There are 4 nested groupings, the coarsest first. Each group lies inside one group of the grouping before and may be the whole of it. The rows also spread widely along 12 directions, which tell nothing about the answers.
(in the rows, 128 means zero)
Known rows, each followed by its group in each grouping:
[150  53  91 164 173  88 157 173 151 144 149 150 113 120 134 144  79 126
 151  88 123  91 125 167 115 150 159 130  84 168 155 133 112]  j898 labe nadut j792
[146 141 154 132 124 131 139  94 121  77 126 115 150 114 172  99  68 155
  95 109 116 123 141 171 142 139 109 144 179 156 136  97  80]  j962 Fezo vota j375
[115  86 151 106 116 110 165 127 154 162 166 131 157 169  99 115 146 110
  76 129 148  72 131 151 140 119 182 135 109 138 120  73 141]  j898 resus mipo j180
[164 105 105 133 122 105 126  77  92  98 101  25 100 195 149 158 139 158
 138 137 118 118 146 138 142  64  90 186 171 165 101 130 151]  j898 resus suzo j181
[127 119 153 128  81  93 146 139 205 118 144 150 160 138 125 126 145 119
 119 127 178  89 125 140 152 119 159 173 121 127 136 104 148]  j962 diz lomo j354
[138 163 139 115 110 160 122 109 143 104  72 110 102  98 178 121 170 128
 165 152  93 168 137  90 118 133  75 110 134  80 135 131 110]  j898 gibo zik j272
[127 166 121 121  85 145 122  37 196  92  81 121 139 124 164 108 150 138
 121 127 127 105 125 124 141 138 132 158 154  68 132  93 120]  j898 gibo dut j466
[102 127 101  93 175 158 153  84  85 101 175 117 122 117  72 176  83 162
 160  96 146 132 120 112 104 143  88 121  90 138 112 159 164]  j962 diz gez j715
[152 122 164  86 169 130 132 145 126 143 172 160 128 162  87 168 145 140
 157 145 146  95 128 103  84  65  83 105 123 118 154 136 134]  j962 donop gefu j64
[ 92 129 160  88 135 132 134 102 137 113 136 162 135 147  94 115 137 115
 135 154 110 116 105 128 120 123 160 135  86 137 110 104 172]  j962 Zulen bar j885
[122 133 115 103 137 142 182 100 123 139 130  48 108 112  77 140 145 156
  90  81 135 125 106 141 119 147 118  67 126  95 152 108  98]  j898 semo Vasa j497
[161 150 104 122 119 173 120 121 147 151 129 167 152 102 120 145 160 129
 156 163 151 125 172  96 137 107 105 141  55  67 100 140 178]  j962 diz fes j731
[170 141  67 175 117 155 129  97 102 108  75  84 116  99 169 112 104 155
 138 137  98 139 162 165 150 146 132 148 112 123 114 127 128]  j962 Zulen bar j648
[175 103 111 148 130 108 157 181 155 169 117  95 114 122 101 145 171 133
 127 125 134 124 130 144 137 107 140 107  79 111 151 122 130]  j962 Zulen tulo j749
[ 37 112 130  88 143 168 172  67 117  79 166  85 107 118 116 124 103 114
 124 104 127 143 113  96 127 195 106 129  82 153  95 101 150]  j898 semo Vuveg j844
[125 167 130 122 127 125 155  98 168 100 125 124 123 102  91 146 120 170
 134  82 157 103  86 145  97 151 132  93 164  86 189 135  87]  j962 donop garo j939
[122 105 131 102 159 134 138  51 131 108 130 138 157 131 141  96  83 139
  82 109  78 125 137 169 148 147 131 146 103 136 104  70 118]  j898 resus suzo j710
[113 149 167  95  90 154 121  72 172 104 159 183 183 147 148 103 125 117
 106 169 167  85 163 111 153 110 127 186 115 116  95  78 163]  j962 donop gefu j301
[174 135 155  94 122 127 118 135 116 138 144 163 186 146 120 166 121 157
 114 141 175 107 182 122 160  53 101 166 122 153  82 132 175]  j898 labe nadut j430
[177 110 159 126 133  56 138 163 159 106  79  59  81 159 121 166 198 141
 159 133 109 163  98 129 125  60  80 135 135 141 165 135 128]  j962 donop Diga j948
[179 211 118 120  90 165 141  98  77 152  60  97 175  79  79 129 149 197
  75 136 142 151 158 170 167 113 159  89 131  77 103 134 144]  j962 Fezo zozok j9
[126 139 170  86 122 145 138 105 131 125 160 186 199 129 132 112  84 137
  77 122 142  88 158 152 147 124 158 135 138 147 105  88 132]  j898 gibo relo j897
[132  62 160 107 142 138 173 182 123 170 191 111 137 144 151 110 123  89
  81 139 125 106 172 133 135 122 124 103 102 164 128  69 106]  j898 gibo relo j767
[124 173 166 107 135 161 141 130  77  93  96 125 123  73 136 111 114 153
 138 135  95 186 132 129 123 157 101  82 132 124 125 143 113]  j962 Fezo vota j385
[126  96 140 141 114  91 155 153 161 119 148 102 109 171 121 147 140 118
 143 114 164  70 107 135 109 115 159 141 163 158 161 128 123]  j898 semo Vuveg j95
[142 108 104 137 173 146 137 113 133 142 120 165 121  98 139  91 100 123
 139 128  63 127 124 169 111 170 154  94  72 100 147 109 104]  j962 diz lomo j823
[106 154 165  99  91 171 163 132 126 111 147  79 125 109 156 133 144 131
 114 126 166 136 155  86 124 142  75 102 171 113 135 118 104]  j898 gibo dut j582
[144 115 171 121  87  82 145 181 128 127 136 125 156 154 117 132 134 126
 108 144 166 114 139 162 158  83 169 159 137 184 105 127 169]  j962 diz fes j82
[133 178 121 141 105 161 126 138 146 148  92 180 121 102 108 113 164 129
 163 163 124  95 116 131  95 151 197  88 115  67 158 147 136]  j962 Zulen bar j885
[ 81 141 109 143  96 185 151 117 118  89 168 102 104 115 159 124 106 116
 167 142 171 100 147  86 111 183 120 145 133 132 124 137 139]  j962 Zulen tulo j749
[152 161 159  99 132 193 125  96 107 121 175 116 130 140 170 110 109 132
 120 149 129  98 166 112  88 103  52 100 199  94 154 105  76]  j962 diz fes j731
[115 119  74 136 135 163 172  88 173 165 159 120 114 113  78 133 148 132
 127 117 158  69 119 126 103 168 158  99  73  52 162 103 122]  j962 donop gefu j301
[125 121 202  70 146 118 146 137  76 124 139 126 162 134 117  91 103 131
  67 139  82 165 135 184 153 109 138 102 123 181 101  86 130]  j962 diz lomo j823
[215 138 155 144 124 114 133 219 147 166  97 149 140  87 143 129 162 141
 130 140 118 156 157 150 134  96 110  81 120  94 168 143  93]  j962 diz lomo j823
[ 61 119 124 110 142 131 154  81 118  49 156 100  98 121 122 141  80 138
 173  99 129 140  93 116 109 180 104 154 122 165 121 148 148]  j962 diz lomo j823
[ 78 132 132 102 111 126 143  68 155  67 163 112 129 168 102 172 118 138
 159 104 192  77 105  89 118 124 117 187 150 155 112 142 174]  j898 semo Vuveg j844
[119 107 175  87 147 131 132 132 134 145 157 127  92 183 124 109 170  89
 151 178  95 102 109 115  78  89 117 102 130 117 146 103 130]  j962 diz fes j82
[172 116 125 114 150 120 126 112 128 151 100 128 135 141 107 131 157 139
 124 156 101 133 139 153 144  80 134 127  69 110 115 102 156]  j962 donop garo j939
[147  97 155 153 103  67 141 226 177 144 133 188 138 146 118 160 159 114
 173 133 179  81 124 124 118 109 187 148 122 154 151 166 154]  j898 resus mipo j180
[ 99 104 130 125 129  82 167 119 162  65 131 132 158  90 107 147  83 153
 111  75 154 158 110 157 180 168 142 178  62 189 102 115 165]  j962 donop Diga j948
[109  75  98 126 174 166 163 124 105 114 178 106 111 105 152 142  89 121
 148 109 119 146 162  93 124 174  63 132  61 145 108 119 128]  j898 resus mipo j180
[120 150 102 172  81 145 158 179 122 129 133 142 127  82 126 130 110 134
 155 123 185  94 137 146 114 185 201 111 138 122 148 175 135]  j962 diz fes j731
[ 87  85  92 152 125 126 194 124 134  93 189  68 109 109 121 146  70 140
 124  77 184 103 129 136 132 191 124 149 111 170 141 120 119]  j962 donop gefu j301

New rows, each followed by its group in each grouping:
[172 145 129 152 114 131 128 162 140 127  88 131 121 102 149 121 145 136
 147 148 111 140 143 139 132 120 132 119 115 113 144 135 122]  j962 Zulen bar j885
[131 145 125 126 158 186 145 129  51 105 150 108 108 100 144 135  78 153
 157 132 121 134 154 119  96 152  81  92 151 139 134 155 104]  j962 Fezo vota j375
[186 151 144 121 149 124 103 138 131 133  88 174 148 127 123 130 138 149
 147 149  93 131 134 149 127  84 135 122 104 112 131 137 141]  j962 Zulen tulo j749
[199 123 105 131 167 165 158 150 107 152 174  89 135 102 118 174 108 174
 114 100 163 116 178 123 116 102  39  86 132 106 167 129  81]  j962 donop Diga j948
[136 122 127 116 149 125 121  95 110 101 165 202 192 148  94 157  55 161
 137 121 170  67 143 153 140 103 160 188 111 177  87 142 186]  j962 Fezo vota j375
[154 112 113 160  76 138 154 155 154 141 132 119 159 111 176 119 122 120
 102 132 172  91 187 139 169 141 163 158 122 136 114 104 129]  j898 gibo relo j897
[111 105 102  95 157 197 163  66 107 145 189 100 137 125 121 128 107 136
  94 121 129 108 171 108 127 150  81 114  87 101 103  84 123]  j898 resus suzo j181
[135 123 141 133 100  85 156 122 189 135  81 111 130 120  99 105 174 128
 102 126 116 130  95 167 152 134 185 130  89 105 142  89 135]  j962 Fezo zozok j9
[148 152  97 152 100 113 129  97 198 105  89 127 114 121 115 157 168 150
 175 127 163 100 106 118 122 120 137 156 116  76 157 145 144]  j962 donop garo j939
[ 80  80 136 163  97 118 173 202 135  94 163  84  60 127 174 126 133  84
 190 152 161 125 132  93 108 177 127 144 116 178 150 143 133]  j962 donop gefu j301
[171 144  78 143 123 154 149 127 102 140  96  71 118  94 123 171 138 171
 145 109 145 136 153 124 130 123 101 103 131  99 132 160 123]  j898 gibo zik j272
[139 115 124 159  65  90 145 159 193 104  86 113 130 109 168 138 160 119
 150 127 160 134 138 122 167 133 147 179 113 138 122 132 149]  j898 gibo zik j272
[108 108  56 162 114 178 183 123 126 114 176 109 154  66 146 150  54 146
 118  76 197  98 183 122 158 212 135 150  87 144 105 134 133]  j898 gibo relo j767
[120 135 161 131  93 103 162 147 124  76 112 114 167  83 154 108  73 148
  75  81 150 150 140 177 182 169 158 140 144 188 111 111 114]  j898 semo Vasa j497
[113 108 109 102 138 146 175 119 136 149 169  76 110 124  73 154 155 131
 125 114 154 125 122 110 120 129  99 108  73 101 124 118 149]  j962 diz fes j82
[119 107 115 138 142 125 159 175 148 149 168 184 145 113  77 145 106 129
 145 110 165  78 115 145 113 158 197 112  74 136 145 142 150]  j962 Zulen tulo j749
[177 143 130 106 151 115 134 143 110 116 127 137 167 102  81 187 112 186
 137  99 154 161 145 135 154  84  78 137  93 139 106 170 166]  j962 diz lomo j823
[137  97 123 125 129 154 153 163 127 178 143 162 153 114 135 112 131 104
 109 149 130 101 169 142 141 142 181 103  73 121 114  99 142]  j898 gibo dut j466
[124 143 118 145 134 136 143 150 113  90  95 128  98  70 164 132  96 147
 171 105 112 162 130 127 115 180 112 106 130 139 142 167 106]  j898 labe nadut j792
[135 103 141 121 114 157 185 196  94 162 195  65 122 124 120 161 138 134
 105 121 191 112 181  99 121 124  82  89 150 138 141 131 106]  j898 resus suzo j710
[129 111 117  84 168 185 139  28 119 138 179 117 147 163 122 110 111 127
  87 149 108  82 155 134 124 112  97 133  97 103 113  48 128]  j962 donop Diga j948
[168 148 102 141 145 162 148 108  78 126 111 101 141  88 121 132  91 176
 116 114 122 135 154 158 135 137 115 105 127 117 126 133 111]  j962 Fezo vota j385
[126 129 127 144 137  97 158 177 168 113  90 165 116  54 122 137 114 147
 155  77 121 159  99 146 124 186 154  93  91 127 161 162 107]  j898 labe nadut j792
[150 108 176 125 120  75 144 176 213 134 146 178 141 152 111 139 162 116
 132 130 159  76 104 140 113  95 156 132 132 126 182 109 117]  j962 donop Diga j948
[119 148 111 164  78 166 158 112 122  77 147  53  96 117 176 137 113 142
 160 127 188 100 153  94 116 159  82 154 195 126 147 144 103]  j962 Fezo vota j385
[141 154 138 117 134 153 146 107 199 144 125 142 121 107 120 123 163 131
 124 105 127  95 110 114  92 144 111  73 137  45 191 106  68]  j898 semo Vuveg j844
[174 112 108 122 123 125 140 135 148 178 126 143 165 137  86 164 169 147
 115 138 161 100 165 126 154  81 140 143  72  97 103 127 174]  j898 resus suzo j710
[101 118 123 127 150 166 142 122 114  74 130 154 133  53 177 106  73 121
 147 132 102 199 164 114 161 198  90 144  29 151  86 114 147]  j962 donop garo j939
[143  96 142 116 177 134 130 128 137 114 156 202 172  99 137 122  70 126
 130 129 106 144 159 136 151 136 103 157  35 156  97 103 153]  j962 Fezo zozok j9
[ 85 151 140 115 119 165 164 109  80 108 148 138 149  96 104 105  78 146
 107 121 146 109 126 156 124 187 182 102 135 145 117 124 131]  j962 Fezo vota j385
[185 151 124 127 129 176 145 141 105 128 136 107 159  78 151 148 116 164
 104 129 154 161 200 117 161 116  48 117 107 113 117 120 115]  j962 donop Diga j948
[156 119 113 131 154 117 162 145 126 108 136  62  96 109 104 184 129 169
 154  92 152 154 124 116 117 112  53 110 117 128 160 152 111]  j962 donop garo j939
[153  86 167 102 185  91 133 145 152 105 156 177 150 138 129 143  82 132
 132  94 112 115 122 145 120 101  97 135 107 171 141 113 114]  j898 semo Vasa j497
[146 140  61 145 175 157 130  61 174 104 158 161 122 118  92 174  81 170
 186  81 149  57 105 120  73 143 103 136 121  77 178 155 112]  j962 Zulen bar j885
[109  94 151 117 113 135 159 127  71 120 153  32  85 187 141 117 146 107
 128 173 128 109 139 125 120 102 120 138 158 177 111 102 140]  j962 Fezo vota j375
[107 146 127 157  76 132 162 151 124  97 119  78  98  99 157 110 122 126
 139 123 151 127 122 143 119 177 155 117 169 135 151 144 109]  j962 diz fes j731
[147 132 143  90 138 144 183 147 119 152 157  59 137 103  65 157 150 161
  76  97 151 159 138 125 144 106  70  78  98 113 137 105 117]  j962 Zulen bar j885
[ 91 140 145  78 143 142 153  89 105 126 124 100 111 143  61 124 153 135
 119 136  99 134  87 137 111 126 151  94  98 122 121 108 157]  j962 Zulen bar j885
[130 173 139  80 172 186 128  86 114 131 156 203 169  96  79 144 101 163
 132 128 137 113 137 119 104 129 111  85  92  79 130 130 136]  j962 donop garo j939
[131  87 123 160 115 101 120 102 207  73 159 201 163 146 171 130  79 112
 169 133 168  64 143 123 150 129 140 246  93 165 109 112 167]  j962 Fezo vota j385
[ 83  91 133 121 115  93 158  74 184  75 178  87 106 188 118 145 117 121
 143 111 175  61  89 126 114 123 133 187 153 161 150  96 137]  j962 donop garo j939
[122 157 180  80 142 173 125 117  70  92 168 168 175 109 149 114  65 145
 114 141 126 148 171 130 137 127  84 125 142 160  95 125 133]  j962 diz lomo j823
[111 127 148 119  89 139 151  92 158 108 136  75 110 154 142 114 166 115
 124 155 147 102 126 107 129 119 112 155 142 112 129  90 129]  j962 Fezo vota j375
[100  84 122 110 128 125 182  96 146 128 182 105 159 137  94 124 104 126
  66 107 161  94 136 159 165 149 160 152  74 159 105  62 152]  j962 donop Diga j948
[142 101 130  95 153 116 148 113 105 168 128  90 112 184  81 144 161 133
 118 137 104  88 111 153 103  80 163  97 130 129 133 109 141]  j898 gibo relo j897
[132  95 142 120 109  91 164 130 132 103 132  94 170 124 118 133 110 143
  71 114 154 150 151 168 204 119 142 181  76 197  79  85 173]  j962 donop Diga j948
[161 158 134 136 110 106 139 138 152 124 125 155 160 126  89 158 120 171
 128 109 184  77 120 163 122 104 170 124 164 118 163 149 126]  j962 donop garo j939
[152 164 120 132 134 104 149  96 145  96  68  57  96 107 103 133 138 179
 123  77  95 151  75 169 114 135 121  90 162  99 180 131  81]  j962 Zulen tulo j749
[114  90 149 124 148 126 150 131 158 118 144 168 152 109 159  86  88 100
  97 114  99 122 138 158 147 172 158 130  77 158 119  77 112]  j898 semo Vuveg j844
[124 112 157 116 120 111 134  65 132  91 122 100 133 176 149  91 111 126
 103 144 101  96 116 166 138 108 145 171 158 161 118  72 126]  j962 Fezo vota j385
[177 133 131 101 180 121 128  86  96 154 113 120 136 159  67 140 125 169
 114 127  89 100 109 179 102  74 140  95 133 111 147 115 122]  j962 Fezo zozok j9
[116 137  78 141 103 177 179 114  95 165 133  45  99 118  83 126 153 139
 109 135 149  98 134 141 120 160 173  84 112  94 135 117 135]  j962 Zulen bar j885
[135 115 123 131 147 121 141 105  83  90 121  68  97 151 129 144 107 150
 154 127 113 129 119 142 116 111 103 145 147 167 124 140 133]  j962 Fezo vota j375
[144 111 130 136 145 124 152 173 148 142 128 168 130  92 101 141 140 129
 158 130 135 133 127 123 124 141 138 112  57 114 135 140 145]  j962 Fezo vota j385
[186 144 134 129 145 117 126 156 145 116  91 145 132  81 147 159 126 164
 153 103 121 167 149 121 134 107  66 117 115 115 141 160 112]  j898 labe nadut j792
[177 160 127 113 129 154 119  99  94 138  90 131 175 114 120 114 122 161
  89 146 105 145 164 167 171  97 140 130  94 120  87 105 155]  j962 Zulen tulo j749
[ 76 135 117 110 111 161 182 100 170 142 157  86  88 112  85 115 170 112
 126 115 145 103  88 111  88 180 142  77 109  58 168 107 112]  j962 diz fes j731
[127 124 151  89  98 145 134 107  88 134 109  65 121 173 142 129 179 115
 120 183 120 136 156 110 147  77 117 144 131 144  79 103 173]  j898 gibo zik j272
